There are 4 nested groupings, the coarsest first. Each group lies inside one group of the grouping before and may be the whole of it. The rows also spread widely along 11 directions, which tell nothing about the answers.
Known rows, each followed by its group in each grouping:
[-55 -49  -8 -12 -16  53 -13  -2  63   6  24 -31 -30  19 -19 -43 -26   5
  29   0 -28   1   8  17  35  15  16   2 -26]
litiv k651 k749 dek
[ 26 -27   5 -36  -2  37  14  28 -17  13  -1  27  -7   4 -17  -7  -5  36
  34 -14  10  -8   0 -19  50 -26  17   4  23]
litiv k651 k749 vibu
[  7 -14  12  -9  25  13   5  -6  60 -43 -21   4 -11 -24   3  -2  56 -46
 -11  31  13  33 -33 -10 -33  -1  -4  16  23]
vifim k887 k440 laza
[ 31   9   7 -50   3 -23  25  -3  51 -28 -38  -8 -31  -5  20   9  54 -80
  17 -45   9 -11  12  16 -41  20 -10  37 -13]
vogu k428 k926 lovaz
[ 43   4 -23 -15   0  -2  17 -21  -6 -17 -58  -9   3 -21 -12  36   8  16
  45  27 -16 -43 -25  -9 -15   1  12 -13  -4]
vogu k958 k904 zop
[-40 -19 -28 -21 -42  43  25  -1  74  24 -35   4 -26  -6   7 -25 -25   0
 -14  10  13 -19  -3  -4 -21   5 -26 -12 -72]
vogu k30 k712 zad
[ 28 -17  -4 -21  13  -3   8  36   3  11  19  17 -20  17 -19  16   3   7
  32 -16 -24 -11  17  10  29 -29  -1  15  21]
vogu k958 k281 kul
[ 39 -25   7 -34  10  24  17  15 -11  -8   4 -10 -11   1 -20   3   3  23
  58 -26 -15  -8  11 -12  31  -3  37   4  22]
vogu k428 k759 vesi
[ 30  -4 -29  -2  32  -2   2  54  12  12  -9  15   3   8 -26   8   7  -7
   5 -39   7  20  22  38 -10 -12   3  -2  -3]
vogu k428 k926 Linol
[ -6   0 -20 -10 -30   9  57 -36  69 -35  -8 -21 -42 -12 -10  48  46  -6
  22  59 -41 -26 -38  -8  -7 -18   5 -19 -22]
litiv k543 k341 fut
[-20 -18 -25  13   7 -27 -36  -3 -12   7 -18  11  12  30 -20 -10 -58  19
  25  46 -16 -18  21  45   1   0 -31  34  13]
vogu k586 k832 fezaz
[ 43  13 -36  20  31 -53  -8  21  15  -6  12   6  -9  18 -31  56  17 -16
  24  22 -57 -18   2  51  -2 -22 -21  -4  16]
vogu k30 k343 tegun
[ 37 -35 -16   8  23  19 -27  17  45 -12  -4  -1  -2 -22 -19   4  -6  22
  18  40 -34   4 -42   6  14  -4  11 -28   2]
vogu k428 k759 zame
[ 19  -1 -24   2  23  37  63  64   9   9  26  28  -3   7 -47  32  35  35
  -7 -23  16  41  16   1  12 -43  20 -29  16]
vifim k311 k558 tekur
[ 22 -22 -10  -8  -1   9  -1   4  63 -32 -13   5  -4 -21   3  11  27 -23
   9   5  -9  14 -25  20 -28  14  33 -11 -13]
vogu k958 k866 tumef
[ 17 -11  -6 -14 -27 -11  37  25  21  16  -9  54  -9  -4 -11  35  -4  51
  -3  46   7   6 -12   7  16 -47 -35  -4   5]
litiv k543 k341 fufem
[-27 -10  24  -9  19   0  29  -8  49 -53  -5 -29 -16 -10   0  -5  57 -43
   4   3  28  65  19  14 -54  11   3  44  27]
vogu k958 k281 puzi
[ 19  -6  30 -16  -3 -44  20  -7  38 -29  -3  21 -13  -6   0  33  24   3
  17  40 -11  16  -4  23 -11   6 -26  28  37]
vifim k311 k575 ribe
[ 45  -3 -25 -35 -29 -14   5  -1  43  13 -33  33 -23  -5  13  25  -7 -13
  19  12 -33 -69 -26   5   3  -5 -19 -11 -38]
vogu k30 k712 zad
[ 12 -23   3  -8  16   0  -5  18  23  -1 -14   1  -8  -6 -15  -5 -11  20
  15  25  -3  16  -1  11   7  -8 -23  11  13]
vogu k428 k926 Linol
[ 52  -8   3 -22 -11 -54  -1  -7   8 -15 -20  38  -3  -8   5  49  -3  16
  35  50 -36 -38 -20  18   6 -11 -17  16  25]
vogu k958 k904 zop
[ 10 -14 -13  -2  -7 -34   1   8   8 -22  -6  60  13   5   6  19   2 -15
  -6  35   2  -1  -3  33 -22 -15   2  22  21]
vogu k30 k343 tegun
[ -8   7  -8 -22 -29 -19  57 -13  -4  -6 -23  -1 -10  10 -14  32   0  17
  43  -6  -4 -20  39  20 -19   3   9  17  -7]
vogu k958 k281 puzi
[ 19  33 -20 -14   6 -34  35   7 -22   4 -46   8  -4  14 -23  37  20 -11
  24 -16  17 -17  30  26 -19 -15 -28  20   5]
litiv k651 k749 vibu
[-55 -14   0 -22 -22  31  43 -44  -4 -22 -34 -22   0   8 -12 -20  -4   0
  39   0  18  -7  32  -5 -22  29  33  29  -2]
vifim k887 k440 laza
[ 57 -35  -5 -16  27   4 -33  61  26  18  10  35  -1   1 -12  -8 -13   6
  12 -23 -12   9  -5  23  26 -14  -1  -3  10]
vogu k428 k759 vesi
[-10  -2   3 -32 -17 -14  50  -3  19 -14   3  17 -35  12   2  27  22 -13
  14  13  -6 -19  16  -5  -2 -30 -17  38  12]
vogu k958 k904 zop
[-41 -34 -13 -10  13  18 -39  -3  42  -2 -12 -35 -13  27 -10 -50 -13 -44
  24 -18  -5   7  18  43  -5  24  -7  38 -14]
litiv k543 k341 fufem
[ -4   0   0   8  20 -30   3  -9 -12 -41 -18   1  15   7 -19  13  25 -12
  22  22  17  33  15  37 -26   4   8  35  46]
litiv k651 k749 dek
[-16 -33  -1  -7 -22  -9 -25   9  81   7 -19  45 -13 -12  22 -21 -28  -4
 -34  64   7   7 -27  19 -17  -6 -61  15 -23]
vogu k30 k712 zad
[-25 -13 -23  -5 -11  -1  25 -15 -15 -30  -7  31   7  17  -3   5   3 -18
  11  27   5 -17  11  10 -18 -14  28  30  17]
vogu k30 k343 tegun
[-14 -26  -7   5   1 -26 -26  -7 -11 -21 -35  19  36   6  -4 -19 -37   5
  21  14  17  16  23  54 -34  33  18  33  15]
vogu k428 k759 zame
[ 44 -13  14 -58  19  46  34  57  50   8  -8  35 -31  -6   7 -15  59 -42
 -18 -61  44  18  -5 -34   7 -24 -13  12   2]
vifim k311 k558 tekur

New rows, each followed by its group in each grouping:
[-31  -3 -30   1 -13  -5  30 -10  26 -27 -15  36  -7   8   7  10  18 -36
 -23  38  14  -4  -2  11 -41 -22  -3  24  -4]
vogu k30 k712 zad
[ 38 -10 -36  19  39   6 -39  29  35   2 -56 -14  25 -23 -24  -4  -1  -6
  10  -6   6  22 -17  42 -44  22   3 -27 -23]
vogu k958 k281 puzi
[ 11 -11  16 -17  16 -20   3  17  50   0  17   6 -37  13 -11  13  15 -12
  11  15 -26   3   3  17  17 -12 -48  28  21]
vifim k311 k575 ribe
[-45 -28  -6  12  31   2 -37  -8  -2 -26 -18 -21  18  23 -14 -48 -23 -19
  16  15  24  38  32  41 -32  24  -3  55  29]
vogu k586 k832 fezaz
[-22 -51  -7 -22 -32 -24 -31   8  -5   1  14  78  14  33  16 -19 -60   4
  15  17 -14 -32  17  45  20  -3  20  47  16]
vogu k958 k904 zop
[ 11 -25 -21  10  16 -16 -49  -4  51 -23 -18  12   1   0   1  -5 -10 -25
   5  55 -26  -7 -32  34 -17   7 -17  11   2]
vogu k586 k832 fezaz
[  1  -1 -32  -5   8  29  20  24  24   8 -35 -22   7  -3 -22 -10   8 -12
  11 -50  28  20  27  27 -40  20  18 -16 -37]
vogu k30 k343 tegun
[ 24  -9 -14 -23  28  29  10   5  36 -22 -10  -7 -26   4  -8   1  49 -54
  16 -19 -12 -20 -20 -11  -3  -1  19   8   3]
vifim k311 k575 ribe
[ 33 -16 -12 -19   4   2   7 -21  -2 -34 -26  -6  -1  -6  -7  14   9  -9
  49  14 -24 -34 -16  -3  -3   8  40   6  12]
vogu k428 k759 vesi
[-30   9 -21  -6  16   4  10  -6   7 -10 -41 -17  -9  19 -15 -14  20 -45
   7 -11  29   2  23  17 -28  -2 -20  37  -2]
litiv k651 k749 dek
[ 12 -28  -2  -6   2  -5 -18   5   8 -16  -4  41   3   1  -6   5  -4  10
  14  48  -9  -4 -25  11  23 -20   2  13  32]
litiv k651 k749 vibu
[  0 -13 -27  -3  -8  28  36  36 -15  26 -18  47   8   0 -21   6 -21  51
 -12  26  31   1   4 -14   5 -47 -13 -11  -3]
vogu k30 k343 tegun
[ 49  16   6 -46 -13 -42  49   2   3 -28 -43  42  -7 -10  17  39  43 -33
  14 -16  23 -15  10  10 -35  -6  -1  32  13]
vogu k428 k926 lovaz
[ 32  37 -26 -28   4 -26  51  16 -24  22 -56  11 -16  12 -17  40  18 -11
  24 -31  15 -40  34   5 -24 -29 -38  21 -12]
vogu k958 k281 puzi
[-16  -7 -16  -5  -9 -11  10 -14  16 -14 -34  19   7   9  -6   3  -7 -10
  11  16   6 -14   6  30 -28  19   3  19  -5]
vifim k311 k575 ribe
[ 17 -28  24 -30 -11 -20   1  26  23  15 -12  36  -9  -3   3  -5 -29  34
  12  17   9  13  13  18  15  -8 -40  26  13]
vogu k428 k926 Linol
[-48 -14  -9 -12 -29   9  32 -40  62 -42 -10 -21 -22   4   5  -4  12 -28
  15  30  -6   2   6  18 -40  25  14  20 -20]
vogu k586 k832 fezaz
[ 23 -16  -6 -19  22  29   7  18  21   6 -31   1 -22 -13 -11  -6   6   9
   6  28   4 -10 -24 -32  14 -33 -33   3   3]
vogu k428 k926 Linol
[ 22  -3  13 -17   3 -48  29 -18 -20 -57  -2  35   2   2   5  46  38 -11
  27  43  -7  -3   0   9 -16 -21  17  48  66]
vogu k958 k904 zop
[-23  16 -10 -21 -19 -15  73 -17   1 -23 -30  13 -20   5  -1  33  30 -12
   5  21  23 -12  21  -7 -37 -28 -15  36   5]
vogu k958 k904 zop
[ 21 -23  43 -63 -16   1  15   4  52  12  -3 -21 -54  -4  10  -4   1   7
  46 -12 -19 -18  11 -17  32   1 -47  34   2]
vogu k958 k904 zop
[ -9  10 -18 -19   7 -24   4 -15   2  -4 -44 -16  -1  30 -13  -2  -2 -41
  36 -31   0 -31  40  42 -27  35 -15  39  -9]
vifim k311 k558 tekur
[ 20   0 -13  -5  24  -3  11   8  -3 -16 -26  15   5   5 -18  14  21 -11
  13   2   9  -1  -1  12 -15  -3   5  15  23]
vifim k311 k575 ribe
[ 28 -18 -14 -25 -18 -26  -8  31  23  14 -15  53   7   6   6  11 -21  -1
  11 -21  -3 -16  12  45  -8   3   2  10 -12]
vogu k958 k904 zop
[-22  -1 -44  28  52  26  -8  21  17  -3 -29 -49   2   9 -42 -19   5 -23
   5 -20  12  29  24  31 -38   7  -1   0 -18]
vogu k428 k759 zame
[  3 -41  38 -22  57  46 -25  24  32 -11   5 -38 -31  -8  -7 -54  25 -20
   9  11  23  49  -8 -38  20 -19 -42  44  48]
vogu k30 k343 tegun
[  2  -8 -29  14  30  24  18  37   6  -1  -6  -8   7   1 -38   2   6  16
   6 -15  15  37  19  21 -17 -12  18 -12   1]
vogu k428 k759 zame
[ 40 -19  -3 -24  21  28   5  45  19  12 -22   8  -4 -12 -13 -12   6   7
   9 -32  25  20   2  -4  -1 -10  -1  -4  -2]
vogu k428 k759 vesi
[ 12   0 -20 -16 -10 -15  31   0 -18 -12 -33  40   5   4  -4  21  -1   2
  12  15  11 -25   8   6 -16 -19   6  18   7]
vogu k428 k759 zame
[ 25   6 -16 -10 -61 -39  49  -2  55 -29 -45  82  23 -34  16  56  24  11
 -22  38  30  16 -26  44 -58   8  22 -28 -26]
litiv k651 k749 dek
[ 52  10  -6 -28   0 -80  -3  27  28   3  19  35 -13  38 -10  49  11 -38
  42 -49 -52 -32  39  83   7  21 -10  25  10]
vifim k311 k558 tekur
[ 17 -13 -28  -5  23 -10 -16  13 -39   7 -34  22  15  16 -19  -3 -28   8
  26  12  -1 -29  10  17   7 -17  -5  25  19]
vogu k428 k926 lovaz
[ -1   4 -26   1   5   6  26  27  27  11 -32 -14   1  -3 -26  10   5   4
  12 -33  19  24  31  36 -41   8  -1  -9 -28]
vogu k958 k281 kul
[ 95 -17  16 -22  43  10  -3  57  -6   0  -6  15  18 -20 -29  16  26  35
  40 -46  10  37  -4  12  17  10  31 -20  43]
vifim k311 k575 ribe
[ 33 -46  -7 -12 -24  20  -6  31  64  -2  -2  69   3 -30  11  10 -11  31
 -15  42  -5   9 -49   2   8 -20  19 -31 -13]
vogu k958 k866 tumef
[-51 -39 -10  -4   4  41 -17 -15  40 -10   1 -29 -20  13  -7 -47 -20 -14
  15  25 -11  -1   2   0   3   9  -3  25  -9]
vogu k30 k712 zad
[-17  18 -10 -13 -15  -8  66 -14  48 -41 -40  -4   3  -7  -4  21  53 -41
  -2 -25  40  33  25  34 -78  37  21   9 -19]
vifim k311 k558 tekur
[-38 -17  12 -39 -43 -10  47 -23 -10 -13   0   2 -13  27  -1  -1 -16   5
  54 -24  -2 -20  58  21  -4  17  30  49   6]
vogu k958 k281 kul
[ 28 -16   7 -31 -28 -24  15  -4  82 -37 -15  33 -14 -25  28  27  36 -36
   0  13  -9   2 -27  25 -37  16  13   4 -13]
vogu k958 k904 zop
[ -3 -33 -15 -10 -27 -15 -14  -6  33   5  -3  23 -10   9  -5   7 -48  29
  31  45 -50 -40  -8  31  23   3  -5   0 -15]
vogu k428 k926 Linol
[-14 -34  22 -44 -22   9  -4 -14   3  -2 -28   9  -7   8  15 -39 -29  -5
  32   0  19 -18  20  -4   4  17 -11  49   7]
vogu k30 k343 tegun
[ 28 -16  -6 -21  42  18 -13  49  28   2   0  15 -21   9  -4 -13  32 -50
  -7 -40  15  16   3   2   0 -29 -11  28  14]
vogu k958 k866 tumef
[ 32 -14 -14 -26 -36 -14  25  16  41   1  14  42 -16   6  -4  37  -8  21
  24   7 -33 -23   0  27  13  -7  13 -15 -14]
vogu k586 k832 fezaz
[ -6 -23 -12  -3   1  20   6  36  12  34 -27  20  -1  -3 -22 -14 -42  56
  -3  24  20  14  10   5  10 -24 -40  -3 -12]
vogu k428 k926 Linol
[ 15 -18   5 -14   9   2  12  19  33 -15   2  27  -6   0  -6   6  21  -7
   4   2   5  18  -4  15  -5  -1   6  13  20]
vifim k311 k575 ribe
[-36 -41  -2  -7 -40 -13 -15 -39  22  -2 -13  -4  -5   6  -5  -3 -67  52
  49  71 -46 -38  -2  25  17  20  -8  15  -7]
vogu k958 k904 zop
[ 21 -24  -8   8  29  33  -4  15  40  -6  -3 -41 -16 -19 -33  10   7  33
  32  25 -27  20 -20  -4  11  -7   3 -26   2]
vogu k958 k866 tumef
[-20 -12   4 -23 -34 -13  39  19  51   1 -13  47 -13  -3  12   6   4  -6
 -20   4  32  23  20  23 -35 -12 -21  23 -16]
vogu k958 k281 kul
[  2 -37   2   5  34  31 -26  13  69 -18  18 -50 -25  -9 -22 -14  14  -7
  27  11 -35  33 -15  12   9   8   5  -4   4]
vogu k958 k866 tumef
[-60 -27 -32  -5 -37  35  43  15  52  18  26   0 -26  23 -23  -9 -34  24
   7 -12 -18  -1  37  28   6  -3  20 -11 -50]
vogu k428 k759 zame
[ 30   0 -24  21  29 -46   0  37  -2  -8   7  33  11  12 -30  40   2  11
   7  21 -15  19  15  52 -11 -27  -9   8  31]
vogu k428 k759 vesi
[ 61 -14 -27  17  51  16 -46  42  23   6 -71   1  34 -39 -21 -13  -6  13
  -5   6  30  34 -33  20 -36  11 -11 -33 -12]
vogu k428 k759 zame
[ 46  -8  14  -8  34 -46 -25  -7  20 -41  -7 -11   2   3 -11  22  31 -33
  48  -1 -32   7  -1  48 -13  36  10  28  45]
vifim k311 k575 ribe
[ 57 -23 -15  -1  18 -15 -35  32  46   3  -3  41  -7 -13  -2  18   1  -5
  -3  45 -31 -13 -45  13  14 -27 -29 -13   8]
vogu k30 k343 tegun
[ 56 -15  10 -17  34  -7 -22  46  34  16 -15  -7 -13 -11 -17   1  -2  12
  21 -16  -6  20   2  18  10  -2 -36   1   8]
vogu k428 k759 zame
[ -7  -2 -33   0  21  14  33  -2 -31 -13 -13  -1  -8  14 -30  17   8   9
  24  30 -10 -24   6 -14   8 -40   9  14  22]
vogu k428 k926 lovaz
[ 39 -22  34 -49  -9 -15  17 -29   6 -45 -21  13 -20 -16  18  15  23  -3
  46  41 -16 -27 -24 -27  14  -4   5  37  44]
vogu k428 k926 Linol
[-29 -27  -1 -11 -33 -12  24 -20  23 -35  14  44  -7   9  12  10   0  -8
   3  57  -9 -10  -4  11  -8 -14  14  31  18]
vogu k30 k343 tegun
[ 26   8  12 -14  13 -11  43 -18  46 -46 -17 -34 -31 -23  -8  43  66 -23
  30  25 -16  12 -14  -9 -30  -6  -4   9  18]
vogu k958 k281 kul
